There are 8 hidden switches. A switch that is on adds its own fixed numbers to the row, and there is some noise. The rows also spread widely along 9 directions, which tell nothing about the answers.
(in the rows, 128 means zero)
Some rows, each with its switches (1 for on, 0 for off) after it:
[ 69  99 139  79 114 146 190 144 127 119 154 166  78 165 119 154 154 121
  81 181  95  66 100 155 131 126 164 129 110 123 136 112 101 124 116 142] | 1 0 0 0 1 1 0 1
[ 87 101 178 109  66 158 101 107 133 114 110 146  78 155 136  89 162 149
 193 163 125  95  83 127 141 131 118 108  79 138 101  94 109 108  61 107] | 1 0 1 1 1 0 0 0
[155 114 127 127  98  73 157 109 144  69 149  86 137 148 120 186 184 132
 117 130 193  73 150 123 150 137  93  75 132 136  87 155 206 134  94 170] | 1 0 1 1 1 0 0 1
[172 125 165 123 111 113 134 150 140 140 115 141 107 144 102 118 156 116
 146 164 147  98 128 108 155 143 118 111 127 164 112 147  96 117 116 122] | 1 0 1 0 1 1 1 1
[193 156 111 159 115  84 132 114 150 175  98  75 152 132 121 148 137 123
 116 126 177 121 176  86 162 130 114 123 136 147 107 175 162 156 171 125] | 0 0 1 0 1 0 0 1
[181 135 135 156 113 123 150 132 136 156  65 154 103 142  99 147 105 107
 140 112 142  90  97 119 160 115  77 113 129 129 163 135 131 104 107 127] | 0 1 1 1 1 1 0 1
[133 137  90 120 112 106 217 117 135 142 115 124  79 191 101 227 135 153
  79 172 158  93 109 133 136  98 123 125 111  81 112 139 178 116 136 181] | 1 0 1 1 0 1 1 0
[137 134 172 105 129 148 123 113 148 116 147 138 111 155 115 120 152 141
 116 174 143 111 194 113 104 126 173 171  72 175  99 144 112 168 138 124] | 1 0 1 0 1 1 0 0
[ 91  89  99 131 146 132 107 137 177  92 122  69 112 142 150 110 128  98
 164 128  78  81  94 106 172 145 139 110 112 121 152  60 123  82  58  72] | 1 0 0 0 0 1 0 1
[129 115 125 149  86 147 111  80 117 149 105 146 144 127 130 122 157 148
  98 150  85  89 123 148 113  89 133 146  85 134 174 164 146 167 128 139] | 0 0 1 1 1 1 1 1
[135 152 143 151 107 158 110  73 177 150  78  92 116 168 155 121 125 147
 159 154 163 111 144  74 149 118 167 151  64 148  84 106 147 160 125  92] | 1 1 1 1 1 1 0 0
[160 134  79 139 153 107 173 123 147 116 113  97 138 146 123 194 105 128
  74  99 135  93 154 125 120  96 121 139 114 120 150 146 187 135 130 155] | 1 1 0 0 0 1 0 0
[135 136 142 116 117 123 163 115 136 112 158 133 140 138 116 151 164 138
  83 161 146  82 157 112 123 119 165 142 109 157 105 154 142 184 145 159] | 1 1 0 1 0 1 1 0
[ 98 105 144 116  77 150 165 139 114 140 130 174 110 130 129 124 164  95
  94 163  98  47  40 142 166 126 135 104 154 117 164 103 108 148 114 141] | 1 1 1 1 0 0 1 1
[173 162 118 163 123 126 159 114 154 137  97 109 129 134 143 165 116 113
 120 115 193  92 116  78 168 121 123 114 134 124 117 108 179 155 145 134] | 0 1 1 1 0 0 0 0
[181 139 152 158  97 131  62 106 142 158  66 109 126 136 126  85 130 150
 190 128 127 149 140 113 115 123  84 137  91 163 131 151 135 122  95  99] | 1 0 1 0 0 0 1 1
[136 115 136 143  95 129  96 140 143 129  82 108 101 122 143  96 131 128
 200 115 140 108  59  94 167 138  87  86 124 119 120  83 124  87  76  92] | 0 0 1 0 0 0 0 0
[132 154 132 135 125 175 164  95 129 172 135 169 138 134 134 146 127 123
  48 156 121  78 129 131 105  88 164 159 106 128 170 149 144 195 177 157] | 1 0 1 1 0 1 0 1
[145 153 160 118 108 145 145 117 130 164 105 158  89 160  94 130 121 147
 134 162 133 131 155 136 100 119 118 160  92 145 130 142 118 139 136 131] | 0 0 0 1 0 0 0 1
[146 124 132 130  70 100 130 101 111 180  96 125 122 159  93 136 145 142
 111 160 118 113 169 158 123 100 105 150 109 140 138 201 134 150 135 134] | 1 1 1 1 1 0 0 1
[161 103  91 159 109  90  89 112 119 119 113  82 181  92 131 128 152 121
 112  83 102  91 153 126 142 106  94 110 127 137 164 177 176 142 122 127] | 0 0 1 0 1 0 0 0
[156 145 125 159  87 112 151 119 130 154 119 117 157 103 145 149 158 116
 109 112 174  68  74  93 174 117 105  73 165 117 131 134 167 158 150 152] | 0 0 1 1 0 0 0 1

New rows. What belongs after each?
[196 131 176 120 102  99 147 161 108 159 122 166 131 114  77 125 156  98
 126 131 157  82 146 126 144 136  78 100 159 176 136 186 108 130 126 148] | 1 0 1 1 1 0 0 1
[111 151 132 113 156 171 195  92 183  64 131 134  57 207 122 204 113 152
 103 177 169 110 160 120 100 122 167 163  51 118 101  63 190 140 105 153] | 0 0 0 1 0 1 0 1
[121 113 139 122 114 153 136  98 126 130 126 150 123 136 122 128 145 126
  97 147  78  91 150 158 107 106 135 150  89 165 176 150 142 159 114 138] | 1 0 0 1 1 0 1 1
[125 108 101 137  87  96 120  91 133 145 124  79 149 138 124 131 179 131
 108 166  97  99 158 127 158 122 139 133 116 135 133 168 152 165 139 118] | 0 0 1 1 1 0 1 1
[ 81 106 147 101  74 141 161 119  94 152 136 173 118 130 122 121 160 127
  90 149  94  62  95 156 129 105 146 128 117 134 145 149 103 164 135 146] | 1 1 0 1 1 0 0 0
[ 77 120 140 142  94 176  88  60 167  99 122  91 132 139 186 100 162 140
 155 147 123  97 117 101 143 131 177 132  62 142 111  75 160 170 100  89] | 0 0 0 1 1 0 0 1
[165 136 120 131 138  98 108 133 157 127 114  81 136 134 115 126 132 134
 163 118 139 123 161  95 131 125 110 129 108 150 112 142 131 107 109 106] | 1 0 0 0 0 1 0 0
[162 120 101 129 131 106 158 112 169 106  80  90  71 202  93 191 121 155
 131 165 138 130 175 137 117 121 102 150  71 128 115 138 175  89  88 136] | 1 0 1 0 1 1 1 1
[178 145 138 155 143 121 124 115 182 106 129  83 159 129 141 133 143  93
 127 124 175  78 155  69 173 141 144 119 126 162 114 116 159 160 122 112] | 1 1 1 1 0 1 0 1
[112 139 127 139  90 164 119  83 150 185  49 112  77 177 138 127 105 151
 177 137 122 138 103 130 132 108 115 137  69 125 134 106 145 112  95  96] | 1 0 0 1 1 0 0 1
[ 82  69 179 103 102 187 114 142 119  63 162 209 110 113 133  78 162  99
 112 151  65  41  54 154 127 134 146 118 109 129 183  74  89 138  73 131] | 0 1 1 0 0 1 0 1
[ 77  99 173  75  76 140 171 138 107 106 152 182  75 154 119 136 177 159
 123 176 125  76  80 150 116 123 144 108  98 120  93 127  97 117 104 159] | 1 0 0 0 1 1 0 0
[148  96 106 133 105  76 125 152 116 139 137 101 160  95 108 122 175 100
 107 135  93  76 127 119 179 131 117 105 162 147 147 174 113 135 140 121] | 0 0 1 0 1 0 1 0
[131 158 127 135  72 109 156 114 133 228  51 106  83 175 123 140 116 151
 167 149 168 130 101  99 172 116 117 122 121 121  84 140 118 119 141 100] | 1 1 0 1 1 0 0 0
[126 105 172 123  62 109 106 126 109 162 146 143 165 106 116  79 200 115
 121 161 114  59 109 117 161 125 140 108 146 161 122 180  79 170 141 117] | 1 1 1 1 1 1 0 1
[126 124 151 101 102 131 142 103 137 129 145 145  99 174  91 137 165 155
 102 209 117 114 175 146  96 115 150 171  77 146 117 154 123 155 129 147] | 1 0 1 1 0 1 1 1
[ 91 100 131 111 144 137 115 112 167  74 167  91 134 137 134 111 163  97
 126 161  87  71 154 108 160 149 181 137  98 154 135  93 119 143  95  85] | 0 0 0 1 1 1 0 1
[150 127  92 141 125  84 189 151 130 147 118 102 151 120 132 185 137 104
  78  98 157  55  92 100 184 115 122  80 167 116 130 152 152 131 146 150] | 1 1 0 0 1 1 0 0
[159 126 174 129 119 142 137 131 142  88 141 153 131 126 119 129 155 105
 123 136 158  57 113 113 142 134 121 104 124 153 125 115 138 147 101 143] | 1 1 1 1 0 1 0 1
[154 122 181 124 123 188 110 128 110 127 117 220 125 113  96  93 116  98
 104 124  74  75 122 165  86 102 109 159  94 168 215 142 102 149  98 138] | 1 1 1 1 0 1 0 1
[130 114 144 130  88 148 145  78 131  93 100 152 105 177 119 165 142 166
 102 142 133  90 142 166  88  92 109 138  57 121 139 147 190 145  90 175] | 1 1 1 1 1 1 0 1
[154 157 164 130 151 174 166 123 155 131 115 170 113 137 117 132 109  91
 104 141 145  79 138  99 149 131 163 149 106 171 145 107 112 163 137 118] | 0 1 0 1 1 1 0 1
[ 98 102 131 124  97 134 135 132 133 143 118 140  95 134 120 111 161 118
 140 174  90  74  64 116 182 128 142 111 120 119 138 104  87 109 105  99] | 0 0 1 1 1 1 1 0
[121 126 136 116 134 150 119 109 149 131 116 125 107 156 114 121 121 133
 134 149  94 114 157 133 108 117 131 161  77 146 153 117 126 124  96 109] | 1 0 0 1 0 1 0 1
[205 131 145 159  83  78  51  84 143 118  88  65 158 137 112 110 170 191
 189 133 163 161 208 107  93 121  70 131  73 167  80 197 173 133  99 126] | 1 0 1 0 0 1 1 1
[ 97 107 103 128 113 131 191 128 127 129 145 139 132 118 139 165 160  89
  61 142  94  40  79 134 173 122 154 103 149 117 180 116 143 156 138 147] | 0 0 0 1 1 0 1 1
[194 141 159 134  88  93 159 136 118 162  95 153 117 147  85 156 142 132
 131 131 185  91 129 118 146 117  75 100 139 149 111 183 130 123 128 158] | 1 1 1 1 1 1 0 1
[133  89 154 117 118 129 119 141 133  87 136 145 110 133 105 117 155 115
 129 142 106  80 128 136 134 138 114 116 108 143 143 121 115 107  84 125] | 0 0 1 0 1 1 0 1
[126 121 122 129 134 143  90 106 152 158 116  92 152 128 136  85 134 108
 125 134  71 119 184 127 125 122 157 173  87 173 167 153 114 166 134  77] | 1 0 0 0 1 0 0 1
[159 153 128 147 100 148 131  73 131 146  99 138 128 152 126 156 129 168
 107 140 149 115 148 131  92  90 116 146  74 119 138 150 185 164 142 161] | 0 0 1 1 0 1 0 1
[214 174 201 115 103 115 191 167 105 162 108 204  90 133  75 158 124 123
 145 112 227  97 108 111 127 128  48  78 164 163 108 163 119 116 131 183] | 1 0 0 1 0 0 0 1
[126 104 143 142  93 150  98 102 133 138 102 143 137 122 139  90 154 124
 123 152  82  84  98 126 147 121 146 137  96 142 156 129 113 155 116 109] | 0 1 1 0 1 1 1 1
[154 134  81 139 129  94 119 123 135 176  83  82 132 139 110 147 106 148
 130 112 107 132 156 121 121  95  99 144 107 125 148 168 144 105 129 114] | 1 0 0 0 0 1 0 0
[149 133 104 136 101  83 124 124 137 196 103  85 147 132 112 127 145 140
 123 142 117 122 153 113 149 114 128 129 126 135 121 183 116 135 162 109] | 0 0 0 0 1 1 0 1
[171 119 186 102  60 110 181 153  74 100 125 215  94 120  90 170 158 159
 124 107 187  86  75 167  91 108  28  61 143 121 120 162 154 109 104 224] | 0 0 0 0 0 0 0 1
[162 110 119 136 114  80 101 115 137 121 114  85 146 132  95 134 157 139
 154 120 126 107 179 118 138 120  90 121 104 154 120 179 149 112  89 119] | 1 0 1 1 1 1 0 0
[110 100 149 125  80 135  77  89 118 128 121 120 142 127 122  84 166 142
 148 133  79 105 152 151 108 114 114 135  84 162 147 159 128 142  86 112] | 1 0 0 1 1 0 0 1
[141 163 108 156 104 142 179  89 157 171  78 103 124 153 171 173 118 139
  95 125 182 103 107  94 156 112 155 123 113 117 110 114 189 179 169 138] | 0 1 0 0 1 0 0 1
[180 160 146 142 129 113 166 134 160 140 126 112 146 122 143 157 146 118
 117 113 207  86 132  73 156 135 130  87 137 155  89 140 155 152 149 143] | 1 0 0 0 1 1 0 1
[117 112 138 102 151 142 149 166 145 129 149 141 112 125 106 115 134  74
 121 148  88  68 108 117 163 142 145 125 140 145 170  97  80 115 102 100] | 1 0 0 1 0 1 0 1
[133 139 100 158 148 154  97 118 160 182  94  99 145 124 139  91 101  89
 125 139  77  99 126  84 173 116 171 168 108 137 174 103  97 153 144  63] | 0 1 1 1 0 1 0 0
[115 130  79 147 140 138 166  53 193  95 108  57 116 199 156 208 132 148
  78 159 149  94 176 121 130 104 175 159  56 105 113 111 234 168 117 141] | 1 1 1 1 1 1 0 1
[108 131 175 114  59 155 134  94 111 139 132 168 122 139 140 109 178 167
 105 180 136 106 116 140  99 112 160 148  95 144 101 145 122 196 157 155] | 0 1 0 0 0 0 1 1
[139 133 157 130  91 171 162 115  81 153 124 225 138 110 117 143 134 133
  52 120 116  50  78 160  95  69 120 131 116 121 187 159 142 175 150 195] | 1 1 1 1 0 1 0 0
[143 123 138 166 108 176 130  92 125 125 113 169 171  90 164 124 139  94
  73  98 115  39  79 121 144  95 140 115 112 136 198 125 159 196 139 150] | 0 1 1 1 1 1 0 1
[ 91  99 157 113 116 173 122 111 141  83 154 148 116 138 133  99 156  93
 109 162  81  65 120 145 133 137 168 147  99 147 160  87 120 164  96 114] | 1 1 1 1 0 0 0 1
[115  91 135 110 120 120 137 124 135  76 138 136 114 141 111 133 160 130
 116 147  94  79 146 138 134 130 145 139  95 151 130 131 121 134  95 133] | 0 1 0 0 1 1 1 0
[159 118 137 149  96 125 123 112 123 143 101 143 155 115 119 126 148 115
 111 122 123  72 117 127 147 112 108 112 125 141 161 159 141 150 124 136] | 0 1 1 1 1 1 0 1
[134 139 122 146 114 147 158  96 149 168 112 120 139 148 149 143 145 124
  73 165 128  87 130 111 147 108 183 153 103 136 132 143 144 193 170 131] | 1 1 1 0 1 1 1 1
[153 126 179 126 121 165 132 152 137 137 109 170 105 117 125  98 129  84
 145 131 136  77  89 113 153 141 119 106 128 159 151 107  98 127 107 112] | 1 0 1 0 1 0 0 1
[219 153 136 146 117  94 152 138 106 156 107 153 147 111  87 162 128 136
 109  95 170  92 143 122 111  95  57 107 137 146 146 201 157 130 140 181] | 1 0 1 1 0 1 0 0
[146 125 157 103  99  96 165 135 132 127 149 145 101 165  78 157 175 134
 110 182 166  89 163 124 142 136 124 123 127 142  91 167 119 138 141 155] | 0 0 1 1 1 1 0 1
[ 96  80 174 130  53 145  30  70 132  75 124 111 144 121 152  45 205 170
 181 163  86 112 156 131 110 133 152 150  53 173  99 139 121 178  89  93] | 0 1 1 0 1 0 1 0
[ 89 106 114 104 105 122 165 122 128 120 151 128 101 158 116 165 159 136
  89 175 117  70 110 138 137 112 147 126 111 101 121 126 139 130 118 151] | 1 0 1 1 0 1 0 0
[166 114 159 136 108 119 100 127 140  82 138 118 144 110 123 116 166 124
 146 119 153  99 143 111 128 137  98 108 121 155 123 135 157 143 102 135] | 0 0 1 0 0 0 0 1
[125 106 105 151 104 129 132  84 125 123 128 117 163 122 146 156 156 124
  69 112 100  58 117 147 128  86 121 114 102 114 179 157 190 163 119 162] | 1 0 1 1 1 1 0 1
[116 110 121 143 115 155 117 116 126 131 149 135 172  92 162 115 156  99
  68 124  89  53  90 123 135 101 151 114 125 123 187 124 146 173 139 139] | 1 0 1 0 0 1 0 1
[182 141 137 138 144 106 127 145 141 137 131 118 152  95 104 117 137  93
 139 118 135  95 151  85 161 137 119 125 147 179 144 147 112 145 135 109] | 0 0 0 1 0 0 1 0
[ 61  75 186  69  85 158 192 129 125  27 198 195  71 167 109 149 198 116
  81 202 123  28 109 166 139 152 171 114 112 133 111  84 124 160  87 173] | 0 1 1 1 1 0 0 1
[ 91 109 173 118  81 177 168 114 108  78 165 212 112 117 146 137 172 132
  77 147 140  27  42 136 128 108 154 102 113 111 132  94 143 173 118 182] | 0 1 1 1 0 1 0 0
[178 149 134 139 125 117 177 145 136 187 116 142 148 126 107 147 133  80
  83 140 152  63 128 100 182 119 138 118 159 150 148 162 114 161 169 129] | 1 1 1 1 1 1 0 1
[123 115 142 134 112 137  99 101 153 123 109 106 132 131 144 106 150 123
 166 125 120  91 118 106 146 123 124 111  91 149 130 111 137 124  85 102] | 1 0 0 1 1 1 0 1
[188 157 102 162 111  88 134  95 133 171  76  96 143 134 119 172 120 161
 134 100 167 121 157 102 132  92  88 120 108 131 114 183 179 129 142 141] | 0 0 0 1 1 1 0 0
[178 152 179 135  82 133 115 102 101 130 114 183 138 108 112 126 148 174
 143 108 168 109 128 117  84  98  81 116  94 154 114 174 147 149 128 170] | 0 0 0 1 0 1 0 0
[144 105 102 131 115  73 152 141 138 117 128  81 132 135 109 161 151 107
 124 120 142  75 131 117 178 130  97  87 150 128 124 148 157 104  99 131] | 1 0 1 1 1 0 0 0
[128 113 156 127  92 138 146 138 132 122 135 144 130 122 139 114 170 101
 106 149 132  67  81 115 159 139 141 107 142 143 132 119 122 165 129 140] | 1 1 1 0 0 0 1 1
[168 139 125 121  79  66 179 133 121 179 122 105 125 157  95 180 167 148
  96 160 191 113 165 123 144 124 107 110 150 132  80 205 152 146 174 169] | 1 0 1 0 1 0 0 1
[157 155 162 107 124 131 205 140 127 117 176 178 116 138 105 186 157 123
  66 159 200  63 138 108 125 121 148 118 134 139  96 146 149 171 165 192] | 1 0 1 1 0 1 0 0
[139 135 114 139 122 158 151 130 135 180  93 142 112 132 128 137 108  98
  95 142  96  97  88 128 145 109 125 140 127 123 193 116 131 141 138 123] | 1 0 1 0 0 0 1 1
[119 119 117 152  91 117 110 108 126 172 135  92 191  91 155  95 175  94
  94 129 109  58 119  97 180 117 163 115 146 149 146 159 123 194 162 103] | 1 1 1 1 1 0 0 0
[128 124 140 134 147 188 124  97 150  91 152 152 137 120 139 119 132  98
  88 144  96  71 142 121 115 117 168 158  84 147 180  96 144 173 124 127] | 0 0 1 1 0 1 0 1
